There are 4 nested groupings, the coarsest first. Each group lies inside one group of the grouping before and may be the whole of it. The rows also spread widely along 19 directions, which tell nothing about the answers.
Known rows, each followed by its group in each grouping:
37,85,-158,-189,90,-231,26,-97,-157,-75,-98,-116,15,-25,28,192,-152,-1,-67,72,-19,-25,109,13,11,19,-104,-63,-173,24,-139,97,-112,212,-119,304,-70,93,-109,28,141,88,155,26,31,-42,-210,-18 -> J_909 bam J_748 Zor
-139,-33,-125,-11,-27,267,179,233,381,90,-57,-20,-287,-22,-62,-81,101,-198,298,-117,132,28,35,124,115,113,36,66,-205,-148,-75,-116,577,32,-156,-29,148,-179,-163,181,-130,232,139,-96,-99,95,43,-203 -> J_909 kalak J_112 Fota
238,-157,9,109,-61,-36,17,5,233,-61,80,282,-110,-66,-251,20,271,-123,8,-66,182,191,52,-23,-24,-83,153,-201,-12,91,-130,-142,273,-117,163,-251,-13,-98,137,-27,-312,94,-194,-65,-122,-98,70,-196 -> J_909 momaf J_695 vip
191,-144,-12,71,7,45,-36,-126,-94,-168,-58,54,-336,164,-99,153,231,-198,-82,-51,5,225,-62,166,120,-376,35,-172,216,128,25,-16,230,0,-158,-136,80,-211,29,-134,78,293,-226,-82,-39,-169,25,-86 -> J_909 vomi J_487 Rad
-95,157,-96,160,86,-197,-8,-57,-311,-154,-98,20,111,212,-160,-40,115,-99,227,108,72,112,-132,69,70,-444,-52,302,96,127,-65,192,63,-49,-55,-189,241,-4,-264,-146,151,59,-276,321,67,-263,-12,76 -> J_614 deged J_83 bas
8,93,-187,-482,118,-65,-283,73,-139,125,-188,-38,-128,-43,-112,53,45,198,192,-61,-108,-156,46,-176,-267,-39,-321,-11,-257,-95,-69,328,22,-150,-134,239,-150,169,-111,245,388,20,244,56,199,-94,-7,103 -> J_909 kalak J_112 valir
-79,50,-165,91,200,247,-10,49,-16,8,102,189,23,-183,-142,396,-119,149,-209,-282,103,-134,-99,131,-307,346,191,93,35,-75,20,-28,-12,227,130,-215,-163,-82,93,1,-488,48,470,-83,-85,342,-169,118 -> J_909 momaf J_85 Vek
182,134,73,-233,-5,-509,-181,-35,-216,-114,-109,52,120,21,-239,-24,238,-53,-29,131,208,43,32,49,-156,-330,-158,-138,-74,150,-199,112,89,-150,19,-197,-149,79,41,48,20,-3,-142,320,132,-283,-58,-209 -> J_909 momaf J_85 Nif
165,106,9,25,35,89,-134,-89,-209,-133,-343,193,-174,82,67,-29,114,-206,-60,-292,-186,96,159,-145,7,-140,50,56,102,-12,59,32,117,26,-102,-170,301,-146,143,28,195,128,-229,-7,-103,-92,77,-63 -> J_909 vomi J_343 Dusi
201,54,-57,-22,-87,-60,277,-154,-206,-6,141,24,214,4,-90,-252,-26,25,194,-57,38,571,76,-80,132,-12,113,-21,-83,-32,68,181,-46,-101,82,-233,2,-331,284,-143,171,-184,-217,241,-58,-305,-11,88 -> J_909 kalak J_192 vepab
-177,-299,-32,257,-169,456,495,23,259,58,178,-72,65,-15,137,-65,-161,103,46,-21,-2,30,-36,62,283,163,135,-66,39,-130,181,-218,-45,158,-7,8,52,-263,131,14,-13,18,-20,-156,-75,245,101,65 -> J_909 bam J_534 kip
-289,58,214,-9,-112,-85,34,32,-119,53,-163,-106,-24,269,-126,-259,-10,-218,-10,-152,105,-130,-29,-185,159,-5,231,135,53,-204,21,-145,142,-22,-213,24,-130,-233,-84,157,75,-162,-185,76,-34,348,-93,-70 -> J_614 sul J_436 nuru
311,-75,203,-60,-334,-185,173,-173,24,-201,-335,-32,295,-190,371,-78,65,71,-105,1,-86,206,105,151,76,-159,-170,-253,9,110,-5,-100,-336,189,21,-191,12,-156,418,-63,-19,36,-9,308,39,-125,-9,-243 -> J_909 kalak J_192 tegi
-98,186,56,-136,-36,204,174,-208,-99,79,-14,-81,-45,-118,-46,-105,-26,99,221,-81,-118,237,223,93,-3,159,191,44,-153,-281,16,-20,54,69,-79,-147,-122,-171,-83,148,-331,-194,216,117,-81,-235,-197,71 -> J_909 bam J_534 kela
46,-12,-142,-188,2,130,100,-12,242,-62,-128,-128,61,-293,26,0,17,96,221,142,-202,-311,-5,170,-187,-50,-80,61,-195,-99,-44,134,-302,-152,213,49,-323,198,-114,72,-164,-57,408,62,277,-6,12,213 -> J_909 vomi J_508 zam
-35,-32,172,-109,-51,258,-317,71,37,216,-90,-70,-172,9,7,-91,142,99,-63,-319,134,-119,-295,-38,-164,235,13,-18,225,-198,286,53,149,-72,-95,-90,-236,-128,228,60,-73,-96,339,-84,48,341,34,24 -> J_909 vomi J_508 zuno
-257,-119,-1,21,-53,239,-105,116,-243,31,11,-77,145,161,96,228,-183,444,-39,-200,-45,-200,-157,34,-187,304,12,343,-152,41,-18,-150,56,-123,-271,16,220,-207,17,308,-48,-155,283,22,-67,203,208,38 -> J_909 momaf J_543 Mek
-4,-106,165,-82,-315,-299,-9,-131,-55,-8,96,-201,246,-146,-15,121,-61,329,18,199,139,217,0,13,214,10,118,11,-199,47,-230,-194,-221,59,-260,38,-54,-136,-16,193,-309,-138,6,145,-65,-48,96,-76 -> J_909 momaf J_543 Mek
149,30,103,-242,-159,-151,-36,101,39,84,88,-199,-49,-172,-98,-125,-92,-140,-33,-46,155,114,-34,-204,119,152,218,31,-196,-156,-38,25,-35,-199,-147,-31,-308,-245,228,128,70,-99,52,-30,10,251,171,47 -> J_909 bam J_534 kip
238,-96,138,-14,-36,-216,-285,-315,-133,-56,101,-155,83,166,-151,-138,227,-44,-95,82,173,43,-216,43,145,-42,311,-97,145,60,81,50,-76,-394,-87,4,-273,91,66,88,-227,-322,-26,-176,55,-120,239,-2 -> J_909 vomi J_343 Dusi
-37,234,-236,-363,251,-91,205,-47,-174,-114,-340,-45,226,108,20,-111,24,-307,9,-203,84,-191,180,285,22,-24,-118,-215,-102,-103,80,152,189,139,-203,-51,-187,28,-68,402,233,81,278,48,155,-72,-126,-321 -> J_909 vomi J_343 Dusi
-54,141,-166,-93,145,110,41,190,136,134,86,212,-125,-319,-405,-30,-13,-43,51,-12,53,-203,78,-301,-260,-93,-7,-22,-42,-254,10,285,-128,40,407,-139,-363,113,68,-132,99,62,-21,46,179,257,-175,355 -> J_909 kalak J_112 valir
-74,9,66,347,29,-107,239,87,-126,-142,206,65,74,252,-137,-42,-28,-138,-231,78,328,21,36,153,-37,19,77,23,-40,209,-94,-199,425,17,167,-130,244,-148,112,-187,-75,20,-267,85,-138,-51,-128,-247 -> J_909 momaf J_695 vip
-123,58,-26,247,9,-196,-26,65,138,-191,-287,-63,-64,167,197,-61,61,-407,1,241,98,-333,-75,42,284,-269,-183,115,181,83,-31,-50,120,239,-53,227,393,260,-243,-184,235,341,-310,8,52,115,19,-187 -> J_909 momaf J_85 Vek
178,190,-186,-218,102,-140,-337,121,149,90,-57,265,53,-422,-55,76,46,76,205,-37,-27,57,90,-342,-71,14,-103,135,-122,-71,-101,239,-233,-22,36,-110,76,224,-70,106,9,138,12,-45,-66,-73,286,99 -> J_614 sul J_436 nuru
-171,-192,17,104,76,20,149,22,-120,-154,-54,-17,49,569,45,26,-34,-303,-103,-194,-46,-204,-332,56,83,-4,123,1,401,-20,164,-149,5,-102,-100,21,-227,-222,-75,-226,188,-84,-26,13,18,343,-79,-19 -> J_614 deged J_83 bas
-6,-43,-169,-261,33,-46,-155,-74,-27,128,218,-256,153,9,45,57,-105,107,249,58,92,141,-269,-32,322,235,105,78,10,-145,112,150,-186,-147,-406,150,-168,0,-179,190,53,-125,261,-169,-9,10,333,131 -> J_909 bam J_534 kela
158,-57,-98,10,47,113,102,31,232,-133,-323,62,-82,-99,197,33,-21,-99,-94,-180,-208,-288,100,43,-231,122,-62,-10,-171,36,-55,-33,-33,10,214,199,-47,115,78,9,-38,93,301,-120,61,145,-81,-50 -> J_614 deged J_83 bas
-49,-196,25,55,-75,291,224,136,264,40,170,186,-58,-26,-158,-136,37,31,55,51,-137,-178,159,-215,-56,-28,66,-121,-31,-124,18,-159,-11,-243,272,-114,-112,-51,63,13,59,-97,-271,-121,16,33,167,96 -> J_909 vomi J_487 Rad
-334,-288,-123,-9,-51,395,45,289,125,142,168,205,-26,-103,-216,413,-40,572,179,-4,-108,-261,-138,-60,-335,-73,-214,104,-57,-14,-110,-107,-89,-26,36,-148,-35,-104,-124,85,-90,84,157,135,59,188,65,239 -> J_909 bam J_534 kip
-332,-140,-115,-5,-55,-56,244,171,161,73,-17,138,362,173,-272,-113,114,67,298,-9,265,-247,-97,-21,6,-56,-84,-23,-53,-48,-104,-117,179,-44,38,-93,-117,-17,-185,231,-54,-119,-62,261,99,156,-35,-184 -> J_909 momaf J_695 vip
297,-29,166,-47,-251,-438,-103,-167,-111,38,-12,-187,248,79,72,-210,64,100,-51,-55,335,411,-169,-26,98,225,29,-65,-93,165,-35,12,74,-68,-89,119,-35,-177,332,-78,-75,-246,67,197,-92,-89,-47,-250 -> J_909 vomi J_508 zuno
-89,191,189,-129,-123,-86,-219,222,79,104,105,-157,-64,-173,55,-110,-60,59,108,265,51,-61,5,-147,2,59,-109,211,-123,-129,-63,-8,9,-127,-56,-52,73,55,-59,-40,43,-20,-43,83,-7,-20,204,46 -> J_909 kalak J_192 tegi
-28,-297,-18,-101,-134,110,147,-241,41,61,-10,189,100,143,16,9,96,214,193,-50,-245,180,46,-223,215,-82,-51,-383,277,-164,129,-85,-304,115,-51,60,-156,-69,-31,-31,129,-100,-250,11,-25,-119,-33,49 -> J_909 momaf J_85 Nif
-105,209,-176,-310,214,24,113,50,137,-47,-99,114,398,-24,249,-59,-28,-315,203,-95,-2,-143,-15,142,239,188,-74,-167,326,-314,253,20,-196,191,-162,-320,-208,91,-184,114,5,51,234,13,0,26,152,-213 -> J_909 vomi J_508 zam
277,-64,298,58,-321,-17,-164,-304,52,50,-177,-184,-204,-50,218,-254,169,201,65,23,-126,272,19,-36,-45,118,11,-10,-99,20,5,-29,44,-110,93,240,91,-11,234,-153,-212,-215,53,64,-33,-264,-110,-7 -> J_909 momaf J_85 Vek
35,11,160,58,17,-13,-66,-56,13,-143,226,-276,-222,178,291,121,-229,-308,-231,146,-69,48,-114,108,282,341,291,61,176,-82,68,-239,-20,-26,-219,173,-27,-114,-72,-316,-129,7,92,-314,-222,133,102,-4 -> J_909 kalak J_192 tegi
292,-97,-317,-285,53,8,154,73,470,-59,204,104,304,-288,137,87,-34,-172,328,-11,-48,184,-83,66,252,310,143,-92,-23,-126,14,-9,-287,-203,-32,-223,-283,-41,-46,79,-239,7,312,-170,-90,-49,456,-38 -> J_909 vomi J_487 Rad
-29,355,-94,-255,115,-168,-217,-93,-396,-23,-79,-46,92,9,30,129,-184,12,197,-128,-128,240,53,-120,15,252,122,374,-117,-133,-99,110,-80,16,-307,-43,116,-130,-218,50,-43,-140,190,191,-174,-171,-19,89 -> J_909 vomi J_508 zuno
242,-13,57,-94,-82,-26,-121,-280,189,4,-212,89,-234,-89,61,-70,222,-96,163,-43,-211,183,-9,-130,7,-56,-10,-214,256,-158,70,92,-200,119,181,122,-241,97,-4,-368,-160,-15,44,43,12,-127,-282,104 -> J_909 vomi J_508 zam

New rows. What belongs after each?
237,-321,82,-47,-201,-102,-215,-62,313,71,-406,97,24,18,194,-86,253,184,-93,-197,-1,-236,-147,-193,-154,16,-291,-323,75,112,44,-14,-118,16,127,377,-143,235,243,25,91,-13,148,-82,127,207,-24,-199 -> J_614 deged J_83 bas
191,-70,-55,218,209,-41,-142,-77,-93,-198,103,229,194,263,10,98,74,-201,-254,-172,129,-145,-265,85,-122,208,199,-14,338,136,135,-40,-8,-209,195,-208,-66,54,195,-217,-218,-134,61,-135,-85,106,127,-74 -> J_909 momaf J_695 vip
93,-2,4,-261,-57,-189,-109,212,312,71,-147,25,-100,-67,156,-11,-40,-164,30,-59,-13,-140,-83,-236,-101,250,-207,-104,22,-131,-56,6,-65,67,94,252,-251,66,78,-256,140,75,211,65,13,301,-151,-70 -> J_909 kalak J_112 valir
168,224,199,32,40,-184,-242,-360,-26,-109,-184,-171,-251,41,132,-139,239,-295,-37,143,25,142,36,215,192,-133,117,-110,205,-51,61,31,105,99,-106,89,-12,238,-206,-145,-299,47,30,-142,-38,-337,-124,-151 -> J_614 deged J_83 bas
264,-123,93,-167,-23,77,-259,47,16,4,-196,64,-283,103,66,-40,155,64,-158,-220,-132,-160,-19,-93,-417,136,-164,-138,-84,63,18,46,188,-312,135,143,-101,12,325,-29,150,-60,195,-79,62,19,0,-70 -> J_909 kalak J_112 valir
77,23,74,-51,-38,164,-371,-34,191,-17,-514,-43,-411,-110,289,37,74,-81,40,-207,-385,-321,-121,-128,-216,66,-55,248,81,-133,36,65,-177,-6,30,299,-39,147,-56,-131,-78,94,348,-87,62,297,-89,208 -> J_614 sul J_436 nuru
-53,-58,-53,-62,85,-268,30,-313,-36,-97,169,-19,142,268,-72,14,69,-116,120,330,11,61,24,0,387,-99,114,-274,222,-67,-23,-55,-182,23,-137,183,-148,249,-392,-77,-73,-114,-238,-122,-47,-293,12,-76 -> J_909 kalak J_112 valir
-28,157,142,-135,-113,120,-63,178,-148,142,-40,-308,-246,-205,17,-86,-100,167,-120,-44,113,27,41,60,-197,48,-136,163,-283,-56,36,121,246,21,-100,9,27,-224,248,90,185,78,226,81,89,88,-71,67 -> J_909 vomi J_343 Dusi
-47,42,164,192,21,19,217,-87,-203,-60,156,111,-13,274,-65,-184,-47,-60,-279,41,90,81,306,-64,18,65,79,-226,-15,33,35,-193,301,44,119,-28,192,-98,173,-85,130,-95,-413,-84,-184,-198,-125,-226 -> J_909 kalak J_192 tegi
-46,-149,147,334,-184,-76,-270,-124,73,-13,66,-19,270,-19,26,-12,166,268,14,271,198,-107,-231,-43,255,-158,69,148,208,145,19,-112,-211,-51,-70,-67,308,229,-66,62,-268,-97,-261,-68,-27,-39,421,-15 -> J_909 vomi J_343 Dusi
-65,-54,-158,-82,59,2,90,120,-116,-47,92,-80,63,167,-125,166,-171,-70,114,-159,-15,-32,-277,8,-103,196,186,304,-68,-41,-71,20,-21,-240,-78,-44,-238,-302,-37,-78,-34,-147,282,157,1,272,-24,196 -> J_909 bam J_534 kela
-120,179,239,66,6,19,163,-182,-143,-92,-33,-141,248,-38,335,-178,-137,-140,-290,96,6,-74,61,183,283,-22,58,-178,399,-206,347,-56,-388,355,-56,-200,-124,18,105,-96,16,-5,-65,-43,10,71,-31,-44 -> J_614 sul J_436 nuru
-47,-167,94,177,-123,-39,-267,-140,-199,-28,-93,-80,138,271,-164,-23,91,37,-31,-162,117,-136,-433,-161,101,-35,338,269,212,4,77,15,-164,-264,-156,-30,-104,-133,85,58,-87,-290,-60,24,59,401,205,182 -> J_909 kalak J_192 tegi
-19,-89,116,-271,-14,-77,-114,31,-24,-91,-73,49,297,344,139,-49,148,71,75,-45,-43,-228,-12,176,-131,201,-89,-122,-61,57,-58,-268,182,-444,-201,-151,-48,22,-72,348,-139,-285,169,52,-47,-231,317,-433 -> J_909 kalak J_192 tegi
-8,143,5,88,115,131,-34,-81,-214,-177,73,-164,-116,-11,219,225,-132,126,-19,205,-255,-19,-142,338,-250,-1,-104,258,116,38,45,123,-215,10,147,-65,38,39,-73,-484,-145,25,320,185,61,-213,-181,309 -> J_909 kalak J_112 valir
9,-41,364,-188,-157,75,-143,-18,-17,55,-76,6,-18,-151,122,79,123,318,-230,-36,-64,-72,6,122,-275,-72,-198,-309,196,-92,113,-133,-196,78,17,-262,-337,-38,209,-1,-196,-46,217,110,87,-21,-94,-75 -> J_614 deged J_83 bas
206,-43,153,-230,-30,29,-228,53,62,74,-201,109,-127,-133,-19,-22,248,195,-181,-236,50,-122,6,89,-472,2,-213,-254,-62,44,38,51,125,-133,129,-127,-277,13,318,144,-121,7,320,12,100,2,-70,-165 -> J_614 sul J_436 nuru
-126,-224,-17,252,-30,565,359,40,101,39,73,-11,-114,32,133,15,-140,179,-135,-204,-94,-118,-53,147,-183,243,3,-56,68,-86,246,-98,65,142,244,40,-37,-225,277,-172,-13,7,232,-105,20,270,-204,152 -> J_909 momaf J_695 vip
131,226,63,-333,67,-129,99,147,-26,-30,259,25,-67,-112,25,-79,-199,-198,20,150,-208,143,294,-176,-84,213,24,-51,-147,-200,-73,-29,-64,-223,143,-135,-209,-104,38,-195,145,-93,-87,57,-85,-233,25,62 -> J_909 momaf J_85 Nif
170,-120,107,-142,-111,-162,-140,-63,-47,-132,18,-32,-1,27,-19,110,106,-77,2,118,-85,78,-223,-5,83,-281,28,-103,274,-7,29,33,-349,-178,-58,-204,-304,-108,72,-245,48,2,-103,126,105,16,140,134 -> J_909 kalak J_192 tegi
-11,78,202,-206,-50,-64,-113,99,-123,7,-340,215,-150,87,-201,-66,228,-2,-82,-276,-37,-136,167,-121,-407,-203,-144,-130,-58,-33,-114,-64,264,-86,58,-206,-172,-121,106,138,48,-21,-42,245,71,-9,-221,-192 -> J_614 deged J_83 bas
-138,191,226,277,16,124,-283,-145,-194,62,-179,-39,-228,-4,36,47,11,216,-343,-82,133,-245,65,25,-287,197,22,143,-30,23,4,-73,262,282,49,181,271,174,91,10,-320,-36,183,-75,-97,96,-297,-65 -> J_909 bam J_534 kip
-151,2,34,64,68,-200,-193,95,-44,64,339,-15,5,71,-215,224,-29,135,-149,260,361,-118,-106,-8,4,65,-3,2,-16,107,-148,-107,176,19,-101,74,46,150,-170,0,-171,37,-47,-107,-107,14,61,-108 -> J_909 bam J_534 kip
-198,24,72,-251,-128,275,-14,127,71,256,-88,111,-251,35,-144,-161,168,27,377,-240,-65,212,64,-227,66,-52,-65,-52,84,-340,105,-29,298,14,-241,-206,-38,-316,-92,145,152,36,-125,121,-70,-33,-11,-19 -> J_909 vomi J_487 Rad
-57,192,-33,68,257,81,-103,-103,-94,65,325,166,419,27,50,-137,-4,97,-7,127,147,-134,-87,9,-10,245,-7,-75,342,-131,318,134,-219,-68,194,-288,-55,344,25,-78,-129,-262,31,-103,-26,-212,215,48 -> J_909 bam J_534 kip
52,-143,-113,-66,101,-44,-97,46,-216,-145,93,-188,-59,168,-50,331,-134,40,-159,-64,-30,-91,-267,144,-96,27,133,193,-83,149,-80,14,-58,-271,-219,100,-165,-157,-70,38,48,2,277,-125,46,171,160,141 -> J_614 deged J_83 bas
202,-194,0,-15,-165,-228,11,-6,-53,-132,34,-60,-61,-45,136,295,-185,160,-160,176,-141,113,20,-149,10,-75,-140,-28,-134,216,-213,-67,-272,54,-29,275,104,-91,125,-258,238,135,-124,61,-57,-13,-6,71 -> J_909 bam J_534 kela
154,-75,64,-343,-61,40,13,87,184,-108,-312,1,-114,-166,258,209,59,48,-105,-120,-225,-234,48,269,-388,59,-303,-245,-69,-15,-66,-110,-65,56,80,-23,-319,-29,162,-15,-128,150,513,148,140,59,-200,-163 -> J_909 momaf J_85 Vek
-225,-100,-52,55,-60,294,340,217,144,-54,79,-189,121,121,117,-143,-41,-38,243,129,-1,-163,-143,311,95,-68,-94,145,-44,-43,109,-71,137,-196,-54,-191,65,-177,-70,49,128,31,71,103,121,30,231,-8 -> J_909 kalak J_192 tegi
123,-78,-261,-91,-65,42,130,213,524,5,156,14,192,-414,129,145,-32,34,446,116,27,137,-217,145,56,192,-58,170,-108,-55,-99,30,-206,-41,119,-172,-114,-25,-96,-140,-365,131,404,118,-2,29,211,96 -> J_909 momaf J_695 vip
-63,-68,-185,-41,-9,63,105,-110,-152,-81,-400,140,147,50,-51,73,100,81,50,-290,30,-50,169,33,72,-162,-62,-88,-159,42,-61,-15,152,227,-260,-17,243,-84,-3,499,123,158,-38,34,18,0,22,-249 -> J_909 momaf J_695 vip
-32,-56,-16,-149,-206,-170,10,164,208,1,-520,-110,-21,-103,-2,-109,184,33,101,-16,140,-319,104,30,-89,-252,-333,-9,-398,118,-248,-24,284,84,-110,240,128,77,-16,387,164,207,82,188,196,112,-52,-326 -> J_909 vomi J_343 Dusi
15,64,-106,327,14,156,210,-107,180,-40,39,-21,-76,-199,-40,-73,61,95,50,211,133,26,207,228,0,-37,-3,71,-272,118,-102,-4,270,163,231,100,357,183,-78,-5,-292,123,-5,-102,-55,-294,-88,-68 -> J_909 vomi J_487 Rad
-73,-117,58,246,-110,324,203,-263,-190,-60,187,-163,229,100,266,-93,-78,218,78,76,-89,289,-84,203,395,30,163,54,224,-66,308,-67,-186,35,-210,-203,281,-199,66,35,-21,-116,-145,-77,-89,-228,313,97 -> J_909 momaf J_85 Nif
111,50,-78,4,-120,-220,-140,-23,139,-145,-359,144,182,17,56,-85,179,-82,395,-19,-87,12,40,-112,59,-37,24,320,-240,101,-306,-63,78,-221,-73,-32,369,78,-188,165,-202,-75,-81,217,-103,-197,245,-197 -> J_909 kalak J_192 vepab
-118,-355,-32,107,-16,316,-37,17,247,70,-146,137,-301,297,40,128,75,103,-39,-206,-205,-363,-155,-151,-203,173,-91,-121,184,-29,63,-176,114,3,126,419,-90,42,-44,-172,28,-13,132,-195,-16,317,-200,40 -> J_909 vomi J_487 Rad
145,10,-125,-172,-47,144,273,46,244,52,-65,18,-4,-351,82,-112,-101,66,78,-45,-156,-2,267,-92,-113,165,-95,-139,-301,-153,-4,82,-118,69,257,94,-156,2,203,58,84,27,169,-17,84,12,-86,80 -> J_909 momaf J_85 Nif
113,172,59,-23,58,-103,26,180,-158,-78,153,-48,386,-149,-48,-189,-3,-57,-273,39,430,-81,6,186,-3,-20,-15,-33,-81,96,134,81,104,-170,0,-499,34,-64,372,278,114,-7,-56,3,82,-24,415,-235 -> J_909 vomi J_508 zuno
64,229,-40,-79,-47,-242,9,216,163,127,225,-15,154,-111,17,-225,-61,-97,262,90,319,335,35,-123,137,337,-36,166,-217,-35,-97,6,310,-51,-24,-88,225,-81,-14,-74,-35,-32,-37,125,-227,-179,139,-229 -> J_909 vomi J_508 zam
188,-98,-131,11,-29,-239,129,-69,33,-90,91,-39,-187,31,-124,150,-113,-261,-81,11,91,298,6,-158,268,1,196,-92,-31,42,-142,-21,7,173,-70,267,-74,-199,-1,-273,113,181,-170,-102,-142,135,-160,18 -> J_909 vomi J_508 zam
